The groups are shells around one centre, one inside the other: the same stretched ball of 7 dimensions in 9 sizes.
Known rows, each followed by its group:
[ 1.52  0.22 -1.11 -0.74  1.63  1.15 -0.03 -0.50  1.75 -0.81  0.01  1.99
  1.29  1.60  1.26  0.44 -0.04]  U
[ 2.18  1.23 -0.74 -1.70  0.78  0.63 -0.08 -0.87  0.81 -0.36 -1.11  1.16
  0.75  1.76  1.38  1.26  0.37]  X
[-0.68 -0.87  0.52  0.16  1.38  0.44  1.87 -2.29  1.07  0.60 -1.78 -0.04
 -0.77 -1.83 -1.64 -1.23 -0.45]  X
[-2.01 -2.02 -0.10  0.45  1.28 -2.88 -1.14  0.69  1.82 -2.75  1.35  2.07
  1.71 -1.87 -1.15  1.70  0.54]  G
[ 0.62 -0.13 -0.13 -1.21  3.04 -0.76  0.68 -2.03  1.42 -0.84 -1.88  2.75
  0.45  0.03 -0.59  1.96  0.29]  U
[ 2.05 -0.87 -1.28 -0.69  3.48  1.89  2.07 -3.26  2.37 -0.25 -3.84  2.91
  1.27  0.77  1.58  2.01  0.68]  Z
[ 0.08  0.46 -0.26 -0.92 -1.42 -1.19 -0.40  0.27  0.18 -0.52 -0.50 -0.70
 -0.02 -1.05  0.03  0.69  0.65]  C
[ 1.84  1.69 -0.20 -1.06 -3.00  2.02  1.04 -1.27 -0.09  2.15 -0.51 -2.19
 -1.66 -0.54  0.06 -1.14  0.12]  X
[-0.29 -0.46  1.47 -0.57  3.09  0.07  2.34 -4.01  1.01  0.91 -2.64  1.00
 -1.11 -1.33 -2.76 -0.35 -0.63]  L
[ 1.01  0.80 -0.76 -1.19 -1.66 -0.66 -0.61 -0.05  0.90 -0.20  1.27  1.18
 -0.38 -0.97 -0.42  2.16  0.97]  L
[ 0.99  1.02  0.40 -1.53  1.02  0.64  2.59 -3.46  0.17  1.87 -3.79  0.05
 -2.32 -1.49 -1.57  0.00 -0.03]  C
[-0.28 -0.54  0.96 -0.43  3.22  0.70  2.85 -3.75  0.83  1.01 -4.10  0.18
 -1.10 -1.21 -1.75 -1.37 -0.78]  U
[ 1.86  2.50  0.65 -1.98 -1.69  0.41 -0.36 -1.08 -0.16  1.26  1.44 -0.31
 -1.32  0.65 -1.19  0.24 -0.14]  X
[ 0.26  0.84 -0.39 -0.95 -0.42 -1.15 -1.67  0.83  1.43 -0.89  4.38  2.75
 -0.16 -0.29 -1.78  1.49  0.04]  U
[ 1.32  0.96  1.73 -1.76  0.28 -1.04 -0.19 -2.54 -0.07 -0.07 -1.39 -0.36
  0.74  0.98 -0.65  1.91  0.52]  U
[ 0.61  0.55  0.22 -1.34 -0.57 -1.29  0.00 -1.22  0.43 -0.18 -0.69  0.56
 -0.31 -1.08 -0.86  2.09  0.89]  E
[ 3.08  2.57  0.82 -2.46 -0.79  1.70  1.54 -3.11 -1.05  2.04 -4.34 -2.57
 -0.88  1.74  1.11 -0.32  0.15]  J
[ 1.11 -0.05 -0.12 -1.29  4.41  0.51  1.66 -2.82  1.24 -0.49 -4.17  2.01
  0.71  1.24  0.52  0.58 -0.25]  D
[-1.28 -1.09  1.09 -0.07  3.56 -0.32  2.38 -2.95  0.76  0.13 -4.04 -0.04
 -0.59 -1.54 -1.80 -1.66 -0.86]  D
[-0.97 -2.53  1.85  0.17  4.31 -1.83  0.50 -3.10  1.55 -2.27 -3.12  1.08
  3.27  0.34 -0.38  1.67  0.31]  C
[-1.10  0.19  2.26 -0.85  0.74 -2.71 -1.38 -0.57  0.01 -1.29  1.34 -0.34
  0.85  0.11 -2.23  0.10 -0.46]  J
[ 0.72  0.82  0.50 -1.23 -2.82 -1.95 -2.00  0.43  0.22 -0.97  2.27 -0.26
  0.92 -0.25 -0.33  2.64  1.23]  G
[-0.91 -1.27 -1.03  0.75  0.47 -0.06 -0.45  0.65  2.50 -1.08  3.44  2.56
  0.41 -1.55 -1.34 -0.01 -0.20]  D
[-2.16 -2.15  1.56  0.29  3.60 -2.85 -0.32 -1.54  1.76 -2.30  0.27  2.34
  1.70 -1.21 -2.57  1.27 -0.17]  E
[ 1.97  3.02 -2.35 -1.60 -3.77  1.56 -0.71  2.17  0.32  1.33  3.30  0.16
 -2.52 -0.32  0.20 -1.03 -0.10]  E
[-1.84 -2.23  0.90  0.34  2.84 -2.59 -0.25 -1.28  1.95 -2.21  0.17  2.44
  1.64 -1.62 -2.02  1.86  0.30]  L
[-0.77  0.13  2.78 -1.64  4.76 -2.34  1.45 -4.06 -0.09 -0.27 -4.05  0.86
 -0.39 -0.19 -3.04  0.43 -0.76]  G
[-0.54  0.28  2.43 -1.25  0.75 -1.83  1.20 -3.14 -0.71  0.53 -3.45 -1.74
 -0.79 -1.39 -2.24  0.20  0.04]  D
[ 1.60  1.06 -2.26 -0.75 -2.71  0.66 -1.69  1.94  1.82 -0.51  4.73  2.26
  0.04 -0.09  0.51  1.60  0.74]  E
[ 0.61  0.57  0.33 -1.21 -1.22 -2.18 -2.54  0.73  0.94 -1.77  3.53  1.56
  1.56  0.53 -0.58  2.97  0.90]  J
[ 1.51  1.88  0.85 -2.10 -0.80 -1.18 -1.14 -0.82 -0.05 -0.17  0.95  0.38
  0.07  0.97 -0.75  1.89  0.42]  U
[ 2.40  2.64 -1.03 -1.65 -3.00  2.27  0.79 -0.28 -0.41  2.10 -0.70 -2.07
 -2.01  0.26  0.91 -1.60 -0.09]  E
[-0.35 -2.09 -0.45  0.16  1.70 -1.51 -0.47 -0.49  1.88 -2.65 -1.42  1.50
  3.08 -0.20  1.31  2.49  1.16]  Z
[-2.08  0.29  1.98 -1.07  2.12 -3.92 -1.54  0.09  0.19 -1.80  1.98  1.38
  0.01 -0.69 -3.54  0.20 -0.87]  G
[-0.43 -0.75 -0.81 -0.12  0.90 -0.10  1.32 -1.04  1.38 -0.09 -1.53  1.04
 -0.69 -2.18 -0.81  0.11  0.22]  X
[-2.33 -0.39  1.44 -0.35  0.81 -3.25 -0.84  0.09  0.41 -1.30  1.59  0.57
 -0.41 -2.11 -3.31 -0.11 -0.47]  C
[ 0.51 -1.04 -0.58 -0.30  1.00 -0.99 -1.30 -0.05  2.10 -2.26  1.29  2.54
  2.65  0.62  0.79  2.80  0.94]  L
[ 1.45  0.28  0.35 -1.35  1.57  0.02  0.91 -2.94  1.15  0.12 -1.73  1.78
  0.22  0.12 -0.62  2.28  0.61]  L
[ 2.43  0.03  0.40 -0.67 -0.11  3.10  3.27 -4.62  0.36  2.24 -5.89 -2.47
 -0.13  0.09  1.46 -0.44  0.54]  Z
[ 1.24 -0.95  0.18 -0.67  3.25  0.05  0.12 -2.42  2.10 -1.50 -1.12  2.80
  2.60  1.65  0.65  2.48  0.50]  C
[-0.40  1.39  1.01 -1.48 -1.45 -2.85 -2.13  0.82  0.08 -0.88  3.72  0.84
 -0.52 -0.77 -2.59  1.45  0.12]  C
[ 2.79  2.45 -0.62 -2.12 -2.58  0.79 -0.68  0.14 -0.59  0.37 -1.16 -1.94
  0.37  1.97  2.46  0.50  0.71]  Z
[-1.83  0.29  0.43 -0.69  0.78 -3.57 -2.76  2.13  1.17 -2.41  5.38  2.97
  0.25 -0.83 -3.05  0.88 -0.54]  G
[ 0.77 -0.97  0.28 -0.20  3.09  0.87  0.79 -2.39  1.87 -0.77 -1.36  1.62
  1.81  1.23  0.30  0.36 -0.23]  E
[ 0.78 -1.21 -1.31 -0.16  2.23  0.44  0.53 -1.25  2.51 -1.27 -0.71  3.15
  1.54 -0.04  0.75  2.08  0.69]  U
[ 0.62  1.77 -1.21 -0.54 -4.39  0.86 -1.03  2.07  0.39  0.94  4.23 -1.03
 -1.72 -1.16 -0.61 -1.52 -0.19]  C
[ 1.61 -0.11 -1.31 -0.51 -2.47 -0.04 -1.64  1.05  1.24 -1.54  1.27  0.02
  2.50  0.82  2.59  2.40  1.55]  Z
[ 1.03  3.42 -0.96 -1.59 -5.64  0.15 -1.75  2.69 -0.49  1.48  5.46 -1.19
 -3.07 -1.15 -1.50 -1.28 -0.24]  D
[ 2.04  1.81 -2.62 -0.62 -4.91  1.89 -1.57  2.57  1.43  0.62  5.65  0.78
 -0.94 -0.38  0.75  0.21  0.57]  J
[ 0.23 -0.02  0.46 -0.97  0.75 -1.66 -1.06 -0.24  0.57 -1.74 -0.53  0.28
  1.85  0.84  0.49  1.38  0.44]  X
[ 1.95 -1.32 -0.74 -0.01  1.23  1.81  0.82 -2.36  2.22 -0.72 -2.09  1.11
  2.75  1.22  2.33  1.85  1.01]  D
[ 0.38  1.26 -0.39 -1.51 -1.26 -1.80 -1.28  0.54  0.74 -0.51  2.68  2.00
 -0.91 -1.16 -1.70  2.26  0.62]  J
[ 1.00 -1.39 -0.10 -0.25  2.21  1.09  2.56 -4.21  1.96  0.53 -3.67  1.75
  0.24 -1.34 -0.43  2.03  0.86]  Z
[ 1.53  1.39  0.85 -1.83 -0.05 -0.31  0.10 -1.57 -0.47  0.08 -2.49 -1.39
  0.50  1.34  0.71  0.51  0.27]  X
[ 2.16  2.08 -0.38 -1.47 -5.32  0.20 -1.70  0.77  0.04  0.70  3.45 -1.24
 -0.37 -0.05  0.27  1.64  1.17]  G
[ 0.25  1.42 -0.62 -0.89 -2.38 -0.38 -0.97  0.87  0.97  0.55  4.64  1.53
 -2.00 -1.76 -2.50  0.37 -0.05]  L
[ 0.17 -0.85 -0.21 -0.71  2.45 -1.76 -1.26 -0.23  1.82 -2.65  0.34  2.91
  2.64  0.98  0.46  2.71  0.63]  E
[ 2.01  0.61 -2.15 -0.31 -2.16  2.84  0.73 -0.05  1.48  0.99  0.58  0.04
 -0.44 -0.24  1.55 -0.48  0.42]  L
[-0.36  1.40  0.66 -1.22 -0.16 -1.00  0.02 -0.81  0.59  0.88  2.73  1.64
 -2.60 -1.90 -3.94 -0.08 -0.65]  D
[ 3.05  2.04  0.88 -1.99 -2.67  1.72  1.48 -3.18 -1.02  2.29 -3.98 -3.54
 -0.71  0.74  1.23  0.33  0.85]  G
[-1.63 -0.56 -1.40  0.08 -0.30 -2.28 -1.90  2.60  1.97 -2.09  4.78  3.16
 -0.04 -2.21 -1.86  1.01  0.11]  J
[ 2.23  3.17 -0.27 -2.80 -0.36  0.22  0.23 -0.99 -0.38  1.22 -0.77  0.52
 -2.06  0.78 -0.59  0.46 -0.12]  Z
[ 0.44 -0.28  0.95 -0.87  2.02 -1.40 -1.45 -0.56  0.94 -2.24  0.01  0.80
  3.02  2.27  0.73  1.30  0.10]  J

New rows, each followed by its group:
[ 0.40  2.38  0.30 -1.50 -1.72  0.39  0.87 -0.51 -0.75  1.96 -0.08 -1.66
 -3.20 -1.30 -1.95 -2.39 -0.86]  C
[-0.62  1.15 -1.07 -0.46 -0.89  0.12 -0.14  1.04  1.43  0.81  4.64  2.34
 -2.98 -2.42 -3.37 -1.35 -0.95]  J
[ 1.08  0.56 -1.24 -0.76  1.74  1.92  1.77 -1.47  1.43  0.85 -1.43  1.54
 -1.20 -0.23 -0.18 -1.10 -0.59]  U
[ 0.94  0.57 -0.30 -0.78  2.85  1.83  1.72 -2.04  1.24  0.72 -1.66  1.25
 -0.69  0.71 -0.46 -1.73 -1.09]  G
[-0.42  1.30 -0.43 -0.74 -2.15 -0.79 -0.71  0.77  1.05  0.74  5.07  1.90
 -2.77 -2.71 -3.70  0.13 -0.29]  Z
[-1.53 -0.15  0.23 -0.22 -0.06 -2.22 -1.23  0.65  1.52 -0.96  4.54  2.67
 -0.86 -2.32 -3.60  0.82 -0.26]  D
[ 1.12  1.69 -2.38 -0.95 -2.14  1.03 -0.67  1.84  1.41  0.47  3.92  2.01
 -1.80 -0.90 -0.51 -0.18 -0.08]  X
[ 0.44  1.36 -0.74 -0.70 -3.10  1.08  1.40 -0.61  0.19  2.30  0.44 -1.09
 -3.38 -3.07 -1.86 -1.27  0.01]  J
[ 1.02  0.60 -1.49 -0.59 -1.83 -0.46 -2.77  2.54  1.65 -1.89  4.87  1.85
  1.79  1.14  1.08  1.53  0.56]  D
[ 2.22 -0.34  0.93 -0.72  0.35  2.21  2.92 -5.12  0.67  1.84 -5.21 -1.44
  0.20 -0.17  0.59  0.94  0.87]  Z
[-1.30  1.50  0.74 -1.24  1.50 -1.73 -0.47  0.38  0.31 -0.05  2.60  1.65
 -2.30 -1.06 -3.84 -1.70 -1.60]  G
[ 0.35  0.92 -1.72 -0.58 -1.36  0.72  0.53  0.17  1.74  1.12  3.17  2.68
 -2.84 -2.76 -2.42  0.27 -0.01]  Z
[-0.99  0.56 -0.96 -0.11 -2.37 -0.22  0.34  0.78  1.00  1.06  3.20  0.70
 -3.08 -3.83 -3.09 -1.06 -0.27]  G
[ 1.88  1.71  1.06 -1.86 -1.08 -0.45 -1.01 -1.17 -0.10  0.00  0.57 -0.51
  0.68  1.62 -0.02  1.38  0.38]  X
[-0.91 -2.58  2.19  0.26  5.44 -0.66  2.03 -4.50  1.35 -1.26 -5.39  0.26
  2.55  0.34 -0.49  0.09 -0.31]  Z
[ 1.91  2.63 -1.04 -1.83 -2.42  0.12 -2.09  1.77  0.56 -0.08  4.45  1.21
 -0.54  1.20 -0.09  0.69  0.02]  U
[ 2.26  1.74 -2.31 -1.65  0.00  1.08 -0.62  0.77  1.53 -0.28  1.73  2.98
 -0.32  1.11  0.97  1.24  0.22]  G
[ 0.76  0.70 -1.38 -0.10 -3.69  1.57  0.37  0.62  0.69  1.21  1.41 -1.42
 -1.37 -1.77  0.14 -1.22  0.30]  D
[-1.44 -0.60 -0.39 -0.03  1.05 -1.95 -1.39  0.98  2.15 -1.66  4.63  3.73
 -0.04 -1.67 -2.85  1.07 -0.25]  C
[ 0.02  1.46  1.38 -1.42 -0.10 -0.85  0.40 -1.81  0.08  1.15  1.07  0.45
 -2.22 -1.32 -3.47 -0.15 -0.55]  E
[ 0.63 -0.12 -2.19  0.00 -1.16  0.79 -0.47  0.80  2.59 -0.25  4.00  3.32
 -0.51 -1.58 -0.77  1.37  0.54]  G
[ 0.45  0.43  1.50 -1.19  2.19 -0.78 -0.10 -2.15  0.76 -0.44  0.01  1.25
  0.60  0.98 -1.60  0.66 -0.43]  U
[-0.77  0.75  1.31 -1.31  2.18 -1.80  0.11 -1.10  0.05 -0.47 -0.79  0.49
 -0.68 -0.25 -2.19 -0.66 -0.85]  X
[ 1.30  0.30  0.20 -0.60 -1.54 -0.11 -1.90  0.46  0.86 -1.28  2.18 -0.44
  2.49  1.82  1.36  1.08  0.56]  G
[ 0.25  0.16 -1.73 -0.14  1.08  1.25  0.30  0.60  1.96 -0.25  1.67  2.24
 -0.51 -0.29 -0.29 -1.25 -0.73]  C
[ 0.92  1.57 -1.05 -0.58 -3.43  1.55  0.30  0.13  0.98  1.99  3.68  0.32
 -2.88 -2.17 -2.02 -0.85 -0.15]  G
[ 1.33  2.24 -0.45 -2.12 -0.82 -1.42 -2.38  1.47  0.45 -1.13  3.32  1.84
  0.20  1.44 -0.27  1.70  0.17]  D
[ 0.68 -1.15 -2.52  0.13  1.76  0.94  0.15  0.15  3.12 -1.37  1.18  4.17
  1.08 -0.42  0.79  1.64  0.53]  G
[-0.57 -0.62  0.26 -0.76  4.68 -0.90  1.12 -1.97  1.42 -1.05 -2.39  2.57
  0.27 -0.13 -1.25  0.11 -0.65]  U
[ 0.25 -1.77  1.25 -0.42  3.21 -0.71  1.75 -4.18  1.21 -0.77 -5.01  0.60
  1.83 -0.37 -0.04  2.23  0.86]  L
[ 1.30  0.79 -0.48 -1.19  0.36 -0.48 -1.66  0.41  1.45 -1.36  2.74  2.41
  1.35  1.54  0.18  1.80  0.25]  U
[ 2.74  1.97 -1.45 -1.54 -2.51  1.81  0.01 -0.41  0.93  1.23  1.50  0.84
 -1.08  0.20  0.51  1.19  0.66]  U
[ 1.98  0.06 -1.14 -1.02  0.42  0.77  0.29 -1.12  1.31 -0.64 -1.91  0.99
  1.46  0.94  2.06  1.94  1.03]  U
[ 1.17  2.27 -0.79 -1.15 -3.48  0.76 -1.03  1.13  0.54  1.19  4.62  0.25
 -2.04 -0.72 -1.48 -0.57 -0.22]  U
[-1.01 -0.03  1.63 -0.53  2.33 -0.28  1.85 -2.69  0.25  0.82 -2.21 -0.53
 -1.44 -1.28 -2.72 -2.13 -1.20]  D
[-1.02 -2.12  0.65  0.56  1.59 -0.73  1.01 -2.16  1.65 -0.88 -1.57  0.62
  1.14 -1.79 -1.02  0.78  0.43]  U
[-1.22 -1.59  0.59  0.17  4.10 -0.42  1.78 -2.46  1.56 -0.69 -2.81  1.43
  0.35 -1.12 -1.44 -0.73 -0.66]  X
[ 1.89  1.97  0.25 -1.99  0.16  0.95  1.24 -1.79 -0.71  1.12 -3.93 -1.91
 -0.76  1.18  0.99 -1.05 -0.21]  Z
[ 0.95  1.86 -0.47 -1.94 -0.14 -0.95 -0.61  0.18  0.30 -0.18  0.68  1.31
 -0.98  0.03 -0.76  0.99  0.09]  U
[ 0.76  2.00 -0.96 -1.44 -2.55 -0.28 -0.44  0.46  0.72  1.08  3.52  1.68
 -2.83 -2.10 -2.46  0.90  0.24]  G
[-0.75 -0.32 -0.57 -0.58  2.56 -1.90 -1.35  0.75  2.11 -2.16  3.11  4.30
  0.71 -0.29 -1.78  1.49 -0.26]  E
[ 3.03  3.82 -1.94 -1.92 -5.60  2.81  0.04  1.05 -0.31  2.93  2.57 -1.56
 -3.43 -0.41  0.29 -1.38  0.08]  J
[ 2.90  1.97 -1.33 -1.33 -3.89  2.25  0.11 -0.33  0.46  1.60  0.95 -0.93
 -0.95  0.15  1.20  0.58  0.84]  X
[-0.73 -0.05 -0.03  0.08 -1.05 -0.60 -1.08  0.93  1.23 -0.60  3.72  0.63
 -0.08 -1.07 -1.63 -0.64 -0.37]  E
[ 3.04  1.09 -0.31 -0.83 -2.66  3.35  1.51 -2.36  0.22  2.06 -2.40 -2.79
  0.01  0.93  2.14 -0.65  0.58]  Z
[-0.84 -0.36  0.96 -1.06  5.75 -1.34  1.45 -2.84  1.31 -0.75 -2.46  3.27
 -0.42 -0.33 -2.64  0.17 -1.02]  J
[ 2.57  2.73 -1.16 -1.97 -1.89  1.48 -0.25 -0.05  0.51  1.31  1.93  0.95
 -1.69  0.65 -0.15  0.32  0.01]  X
[-0.26 -1.63  0.75  0.02  2.76  0.34  2.72 -3.85  1.12  0.23 -5.14 -0.19
  0.33 -1.45 -0.48  0.00  0.17]  U
[ 2.29 -0.08 -0.63 -0.44  0.87  3.15  2.10 -2.82  1.21  0.97 -3.60 -0.71
  0.82  1.23  2.12 -0.69  0.14]  J
[ 1.05 -0.31 -0.47 -0.42  1.42  1.73  2.10 -2.31  0.91  0.54 -4.10 -0.63
  0.23  0.04  1.21 -0.94 -0.02]  E
[-0.13 -1.03 -0.75  0.48 -0.29  0.53  0.03  0.19  1.45 -0.87  0.16 -0.22
  1.25 -0.49  0.86 -0.62  0.16]  J
[-0.46 -0.47  0.44 -0.77  2.21 -1.14  1.18 -1.85  0.54 -0.57 -3.48  0.26
  0.07 -1.00 -0.62  0.32  0.07]  L
[ 1.36 -0.15 -1.68  0.02 -2.86  1.08 -0.97  1.00  1.70 -0.55  2.51  0.32
  1.21 -0.14  1.58  1.15  1.04]  C
[-0.01  0.90  1.19 -1.55 -0.24 -1.91  0.00 -1.09 -0.74 -0.28 -2.41 -1.59
 -0.18 -0.46 -0.64  0.41  0.28]  G
[ 1.07  1.19  2.49 -1.52  0.98  0.56  1.98 -4.46 -0.48  1.98 -3.14 -1.64
 -1.26  0.11 -2.06 -0.76 -0.57]  Z
